The rows are grouped in 4 different ways at once. Each group adds its own fixed numbers to the row, and there is some noise. The rows also spread widely along 12 directions, which tell nothing about the answers.
Known rows, each followed by its group in each grouping:
[ 2 -6 -9  0  1  6  3  1 -2 -1 -9 10  6 -5  3  5 -1  2 -3  5 -8 -4 10  0
 -8  5 13 -3 -7  2 10 -4 -7  7  5  1 -5  3 14] -> K592 K769 K478 koful
[  0   3  -4   5 -16   9  -4   0  -1   5   0   2   1   5   8   2   1   5
   4  -2   4  -7  -1  -1 -13   0  -3   1  -9  -3  -1   4 -12   4   7   5
  -4   3  -1] -> K592 K808 K107 liva
[ -4   0   1  -8  13   4   6   5  -1  -1  -8   3   3  -3   3   6   2  -2
  -5   7 -10   6   7  -1 -11   3  18  -4   3   2   1   0  -8   1   5   5
   5  -6   7] -> K576 K70 K584 gumod
[ -6  -8   0  -6   2   0  -6  -6  -5   2 -14   1   0   0   8  -4   8  -2
   1   4 -13  -1   5  -6  -1  -2   6  -5   0   2  -4  -5 -22  -1   0   5
   8  -9  13] -> K961 K808 K501 vubi
[  0  10  -9   5 -13  13  -4  11  10   4  -2   7  -3   2   2  -8  -6   8
   3  -6   9  -1   0   5 -20  -2   4   2  -7 -10   1   0   6   0   8   3
   1   6  -7] -> K961 K769 K501 vofug
[ 4  6  6  4 -6  6 -3 11 -1  3  1 -2 -3 -4 -3 -1  0  7  1 -4  7 -1  2 -7
 -3 -3  8  3 -9 -9 -2  5  1  2  6 -3 10 -2 -7] -> K576 K70 K584 vubi
[ -9   6   5  -3   5   8   1   7   1  -1  -6   0   7   4   0  -3  -6   1
  -2  -1  -7   6   8   2 -11  -5  16   8   0  -3 -14   1 -10   5  -2   3
   5  -2   4] -> K592 K70 K107 Lomit
[-3  4  1 -3 -1  4 -1 10  5  2 -8  5  1  0  7 -4 -2  3  2 -3 -6  2  5 -1
 -6 -1 13 -1 -6  2 -4 -3 -1 -2  4  4  8 -6  7] -> K576 K70 K316 liva
[  5   4   4   3  -8   8  -3  14   2   6   0  -6  12  -4  -5  -1 -10   8
   6  -8   3  -7   6  -4   1  -3  11  12 -15  -6  -4   0   3   4   1  -3
   7   1  -3] -> K961 K808 K316 koful
[  3  -4   4  -7   1  -4  -7   1  -4   8  -1   1   4  -2   5   2   3   3
  -2   2 -10  -8   8  -9   4  -1   4   5  -5   0   0  -3 -11  -3   0   0
  11 -13   3] -> K961 K769 K478 Lomit
[  6  -6  -6   1  -5  -2  -5   2  -7   4 -13   8   3 -12   6   0   7   3
   2   4  -5  -5   7  -7   3   6   2  -3  -9   4  11  -2  -5  -2   3  -2
   1  -4  11] -> K576 K808 K107 gumod
[  3  -9   2  -5  -3  -2  -4   1   2   6  -5  -1   1   2  -3  -4  -1  -4
   4   3  -3 -16   5   1   3  -2   8   5 -18  -1  -3  -2  -8   5   1  13
   3  -3  11] -> K576 K70 K501 vofug
[ -4  11  -4   5 -17  19  -1  13  11   2  -9   2   2  -1   4 -12 -13   9
   7 -10  11   8   0   6 -14  -6  10   7  -8 -13  -3  -1  -2   4   9  -4
   5  10   2] -> K961 K70 K107 gumod
[  1   0  -7  -6   0   6   1   7   4   4  -4   7  12  -3  17  11  -6   6
   1  -1 -15  -2   6   0  -9   4   9   0  -8   5   5  -8  -6  -4   7   2
   0  -6  12] -> K961 K769 K584 liva
[  6  -3  -1   3   3  -2  -3   2  -8   2   3   7  -1   0  -2   7   0   0
  -5   8  -6  -6  10  -3  -5  -2   9  -1  -3  -4 -10  -1 -10   5   1   0
  -6 -12   0] -> K576 K769 K107 vubi
[  9   0  -2   3  -8   6  -6   0  -1   1  11   1  -3   2   8  13  -4   5
   0  -3  -5 -11   1  -2  -4  -7   8 -10 -14  -2  -3  -9 -14  -2  10   2
   1  -7   3] -> K961 K769 K478 koful
[ -5   3   0  -3   1   9  -3   5   0   0   0   3   4   2  -4   1  -5   1
  -8   2  -2   2   9  -1 -15  -5  17   0   2  -3  -5  -3 -12   5   3   6
   5  -6  -3] -> K592 K70 K501 koful
[  1  -1   8   7  -1  12  -3  -2  -5  -1   1  -5  -4  -4  -8   2  -1   4
  -2  -1   1  -4   4  -5  -3  -9  11   0  -6 -13  -7   3 -19  11   4  -6
   3   4   1] -> K961 K769 K316 vubi
[  3  -1  -5  -2   6   8   6   4  -6   2  -6   5   4  -7   7  10   7   3
  -3   7  -9   1   0  -3 -11  10   6  -4  -7  -1  12   5  -5   2   7   0
   0   0   3] -> K961 K70 K107 vubi
[ 1  4  3 -3  7  0  1 11 -1  3 -3 -2  6 -3  1  2  0  0  1  1 -8 -1  8 -2
 -1  1 14  3 -7  2 -6 -1  1 -2  0  5  7 -6  3] -> K576 K808 K107 gumod
[ -3  14   4  -6  -1  10   3  19  13   5   7  -5  10  11   8   1 -18   4
   4  -9  -2   5   3   5 -14  -9  20  10  -7  -5 -18  -5   0  -3   5   6
  10  -9  -6] -> K961 K70 K107 koful
[ -1   7  -6   0  -2   3  -3  19   9   1  -9   4   6  -3   3 -13  -8   5
   6  -8  -6   0  10   5  -3  -3  17   5 -14   3  -6 -11  12  -6  -2   8
   9  -4  11] -> K576 K808 K107 vofug
[  7   2  -8  11 -19   9 -11   9   2   1  -4   9  -3  -4   3  -6  -9  11
   4  -6   4  -2   8  -3  -1  -7   9  -3 -12  -4  -5  -9   0   0   6  -9
   1  -4   2] -> K961 K70 K478 liva
[ 7 -3 -7  2 -4  0 -1  6  1  5 -2  8  0  5  0 -2 -5  0  3  4 -1 -7  7 -1
 -6  0  9  2 -9 -3 -5 -2  1  5  3  1 -4 -6 -1] -> K961 K769 K107 koful
[  6   1 -11  -2  -4  -1  -9   7  -1   5   7   9   6   4  11   9  -6   4
  -4   2 -10  -5  10  -3 -11  -2   7  -6  -4   6  -8 -12  -4 -10   3   5
  -2 -22  -5] -> K961 K808 K501 liva
[  1  12   1   4  -5  14  -1  14   4   3   1   1   3  -4   4   1  -7  11
   2  -9   4   5   2  -1 -11  -2   9   4  -6  -9  -3   2   4  -1   7  -7
   7   2  -8] -> K961 K769 K584 gumod
[ 5  0  1  1  0  2 -1  4 -2  0 -2  0  0 -1  0  4 -3  1  2  0  0 -2  8 -4
 -3 -5 11 -2 -6 -3 -6 -1 -7  3  4  0  3 -3  3] -> K576 K808 K501 Lomit
[  0   5   9   2  -2   6  -2   5   3   1  -1  -2  -8   3   0  -5  -3   5
   1  -4   3   5   5  -9  -4 -10  15  -2   1  -7 -11  -1  -7   2   5  -7
  12  -8  -7] -> K961 K769 K316 liva
[  3   6  -2   7 -13  12  -4  13  -1   6  -2   3  15  -3   4   4 -13  10
   6  -6  -1  -8   3   3  -3   0   2  14 -18  -6  -9   1  -2   5   0  -6
  -7   4   2] -> K961 K70 K478 koful
[  0   0   0   2  -6   4  -5   0   3  -2  -3  -1 -12   1  -3  -9   2   1
   0  -3   4   0   5  -2  -6 -12  15 -10  -2  -5  -4  -7 -13   2   7   6
  10  -5   4] -> K576 K808 K107 vofug
[-2  3  3 -2  4  5  6  5  3  2 -9 -4  0  6  5 -3  0  1  9 -2 -2  0  0 -1
 -7 -1 11  1 -7 -2 -7  4 -1  1  3  3  7  3  1] -> K961 K808 K584 vofug
[  4  -1   1  -1  -8   0  -5  -2  -5   8   3   4  -2   2   8   4   4   5
  -3   2   2  -6   3  -9  -9  -2  -3  -1  -1  -4   3   4 -11  -2   5   0
   4 -10  -7] -> K592 K769 K584 vofug
[  5 -11   1   0  11  -4   3   1 -10   1 -15   5   1  -1   0   0   3  -2
   4  11 -13  -3  10  -7   8   3  14   1  -9   2  -9   1  -3   6  -4  -6
  -2  -5  11] -> K961 K70 K478 vubi
[ -4   3   8   3  -2   9  -2  -1  -5   1  -5  -6  -5  -1   2  -3  10   5
   2  -3   0  -3  -1  -5  -4  -2   4  -3  -5  -3  -1   6 -11   2   3   2
  10   5   0] -> K592 K808 K478 vofug
[ -1  -3 -10   3 -11  17   0   5   7  -3 -19   5   6 -11   8  -7 -10  10
   5  -5   0   7   8   1  -6  -4  16  -1  -6  -6  14 -12 -13   6  10  -9
   5  10  23] -> K961 K808 K478 vubi

New rows, each followed by its group in each grouping:
[ -9  -2  11  -6  11   1   8   0  -1   1 -19  -3  -5   4   4  -8   8  -4
   5   4  -5   7   1  -5  -2   1  14   1   1  -3  -7   8 -10   8   2   2
  12   0   9] -> K576 K70 K584 vubi
[  9  -4  -9   1  -5   2   0   7   2   2  -5   4   3  -1   3   0  -5   3
   5   2  -2  -5   7  -2  -5  -1  12  -2 -13   0   2  -6   2   0   4   2
   0  -4   5] -> K961 K808 K107 vofug
[ 5  3  4  1  3  4  5  6 -3  3 -3 -4 -1  0 11  6  4  5  6 -1 -4  1  0 -8
 -2  1  9 -5 -7 -2 -1  2 -2 -3  7 -5  9 -3 -1] -> K961 K808 K478 vubi
[  4  10   0   3   3  11   3  13  -1   0  -1   1   2  -6   7   6   2   8
   2  -5  -7   2  -1   0  -8   3   9  -3 -14  -1   0   1   7  -7   3  -1
   6   0  -1] -> K961 K70 K107 vofug
[  5  11   7   9 -10  10  -5  12   2   2   4  -2  -4  -4  -1  -3  -7  10
   4  -9  11   2   4  -3  -3  -9   9   3  -9 -12  -9   1  -1   2   7  -9
   7   0  -6] -> K576 K769 K107 gumod
[ 11  -3   0   5  -2   0  -4  -1  -9   4   7   4   2   2   6  12  -6   4
   0   4  -5  -6   9  -5  -3  -8   4   0  -6  -4 -17  -3 -15   2   0  -9
  -8 -15  -2] -> K961 K769 K107 vofug
[  7   0   3   6 -15  -1  -7   3  -2   8   1   3  -4   6   8  -1  -4   6
   7  -2   5  -8   5  -8   2  -4   1   4 -10  -4 -10   1  -3   1   4  -6
   1  -7  -5] -> K592 K769 K478 liva
[  4  -9   2  -3   9  -5   3  -3  -9   0 -14   2   0  -7   2   4  11  -2
   2   6  -9  -3   7 -10   5   5   8  -5  -5   5   7   3  -9   3   2  -1
   5  -3  12] -> K576 K808 K584 Lomit
[ -3   6   4   1 -19  11 -14   8   4  10   2   1   4  -9  -5 -11  -6  14
  -6  -8  11   1   9 -11  -9  -7   2  12   5 -14   7  -1 -11   3   5  -8
  14  -7 -12] -> K961 K769 K316 liva
[  1  -1  -3  -3  -3   0  -3   4  -3   5  -8   4   5  -3  11   0   6   3
   2   0  -9  -6   4  -6  -1   6   5  -2 -10   7   8  -3  -1  -6   2   6
   8  -5   7] -> K592 K808 K478 koful
[-2  2 -4 -1 -4  6 -2  7  4  2 -8  5  1  2  6 -5 -3  4  3 -1 -5  2  4  0
 -8 -1 11  0 -6  0 -4 -4 -3  0  4  3  5 -5  4] -> K961 K70 K107 liva
[  6  -6  -7   9  -6   6  -5  -5 -10  -1  -9   8   0  -8  -4   3   2   5
  -2   6   0  -5   9  -5  -5   0   3  -3  -2  -6   3   1 -13   9   3 -10
  -8   3   4] -> K961 K808 K478 Lomit
[  6   3   2   2  -8  10  -4   8   1   6   9  -3  10  -2   7  10 -11   9
   4  -6  -3  -9   3   0  -2  -5   5   9 -17  -8  -5  -3 -13   3   5  -3
   0  -2   4] -> K961 K769 K107 vubi
[ 12   3 -12  17 -14   7 -13  13  -7   0  -3  14   5 -13  -8  -3 -13  14
  -1  -2   8   0  17  -5  -5  -7   7   1  -6  -8  -8  -7   7   1  -3 -18
  -9  -6  -7] -> K961 K808 K501 vofug
[ 7  0  0  4 -1  5  2  1 -4 -1 -1  2 -5 -1  0  6  1  3  0  3  2  2  3 -6
 -7 -3 10 -6 -5 -6 -2  3 -8  4  8 -6  2 -2 -3] -> K961 K70 K107 Lomit
[  5   3  -1   2  -7   2  -4   6   0   4   0   4  -3   4  12   2   0   5
   5  -3  -5  -2   1  -4  -3  -3   6  -5 -12   1  -8  -4  -2  -6   5   0
   5 -11  -1] -> K961 K70 K107 liva
[  8   0 -10   4 -10   3 -11  14  -1   5  -7  12  11 -12  11  -3  -9  12
   4  -6 -10  -4  12  -2   4  -2   5   6 -16   3   1 -14   4  -8  -3  -7
   1 -10  13] -> K961 K769 K107 vofug
[  2  10   0   6  -7  13   0   9   5  -3   1   0  -5   3  10   5  -7   5
   7  -8  -1  -2  -2   8  -8  -7  12  -6 -18  -3 -13  -4  -5  -2   9   3
   0   5   7] -> K576 K70 K478 gumod
[  6  -2  -5   5  -4   6   1   0  -8   2  -5   4   4  -4   9  10   2   5
   3   4  -5  -2   2  -4  -6   2   2  -4  -8  -3   0   1 -13   3   5  -6
  -7  -1   5] -> K961 K808 K107 vubi
[  5  -1   6   4 -10  12   7  -4   0   2   0 -11  -7   2  -1   5   5   2
   7   0  15  -6  -6  -5  -9   0   5  -3 -13 -12  13  13 -13  11  17   2
   6  17  -3] -> K592 K808 K107 gumod
[  3   3   0  -3   1   6   6   4  -3   5   3  -3  -1   0   5   8  10   2
  -2   3   1  -1  -2  -8 -14   7   5  -4  -4  -3  14   9  -3  -1  10   6
   9  -1  -8] -> K592 K808 K107 vubi
[ -9   3   0   0   5  11  -2   1  -3  -4 -14   3   0 -13   2  -2  10   5
  -7   0 -10   8   7  -3 -10   2  13  -8   6   1   7  -3 -16   2   4   1
   7   0  11] -> K576 K808 K107 liva
[ -5   6  -3   3 -11  13  -7   9   7   1   3   1  -1   3  -7  -7  -5   4
  -3  -4   1  -7   5   6 -13  -6  13   4 -11  -5  -6  -3  -5   5   3  15
   3   3  -1] -> K592 K70 K107 liva
[ -1   8   4   4  -5   7  -5  12  -1   2   0   0   2  -1   0  -3  -6   6
   1  -4   1   3   7  -2  -4  -7  12   5  -8  -4 -14  -1  -1  -1  -1  -2
   7  -5  -3] -> K592 K70 K107 gumod
[  5  -1  -1   2  -2   4  -6   3   0   1   3   4  -3  -1  -1   3  -5   5
  -4   1  -2  -2  11  -6  -6  -7  14  -5  -2  -5  -6  -7  -9   2   5  -3
   3 -10  -3] -> K961 K769 K501 liva
[ -1   5  -3  -3  -1   1  -5  17   7   3  -6   5  13  -2   9  -3 -14   6
   3  -6  -9   3  15   0  -2  -5  17   5  -6   5 -11 -14   2  -6  -1   1
   7 -13   9] -> K576 K808 K501 liva
[  2  10   5  11 -17  13  -9   6  -1   3   5  -5  -1   0  -3  -3  -5  11
   3 -10  13  -5   1  -3  -8 -10   1   4 -10 -12  -9   4  -7   2   3  -3
   4   4 -11] -> K592 K808 K501 vofug
[ -1   4   4   3   4   2  -2   6  -4   0  -4   3  -3   3   5   3  -4   0
   2   1  -4   4   6   0  -5  -6  13  -4  -3  -2 -21  -1  -7  -1   1  -4
   1 -10   1] -> K576 K70 K501 gumod
[ -8   9   1 -11  10   7   4  17  10   2 -10   2   7  -5  12  -4   0   4
   2  -6 -15   5   5   3  -7   5  18   4  -7   4   6  -7   6  -6   3   9
  17  -2  15] -> K576 K769 K478 vubi
[  0  -1   6  -2  -3   8   0  -1  -1   2  -4  -2   0  -1   6   3   1   4
   1  -2  -2  -2   2  -6  -4  -2   9  -1  -5  -3   6   0 -16   4   8  -1
   9   1   7] -> K592 K769 K478 koful
[ -2  -1   2   0   7   6   1  -2 -10   1  -6   2  -3  -3   2   6  13   0
  -3   6 -11  -3  -2  -5  -7   5   3  -7  -5  -1   0   8 -12   2   2   3
   2  -2   1] -> K961 K70 K316 vubi
[  4   0  -3   0  -7   4  -4  10  -1   6  -9   6  12 -15  10   3  -4   9
   4  -3  -6  -4   8  -2   3   4   2   8 -15   0  10  -4  -3  -2   3  -6
   2  -1  16] -> K576 K769 K107 gumod
[  5  -1  -1   9  -4   3   1   9  -5   1 -16   8   0  -8  -3  -8  -1   5
   5   3   4   3   7  -4   2   2   9   5 -10  -6  -2   5   5   9   0 -11
  -1   2   6] -> K576 K70 K107 vubi
[  6  -1 -13   8  -9   6  -1   2   4  -4   2   8  -8   6  -3   2  -6  -1
   1   3   3  -7   6   6 -15  -5  15 -11 -10  -3  -6  -7  -5   8  10   9
 -11   1   3] -> K576 K808 K107 liva
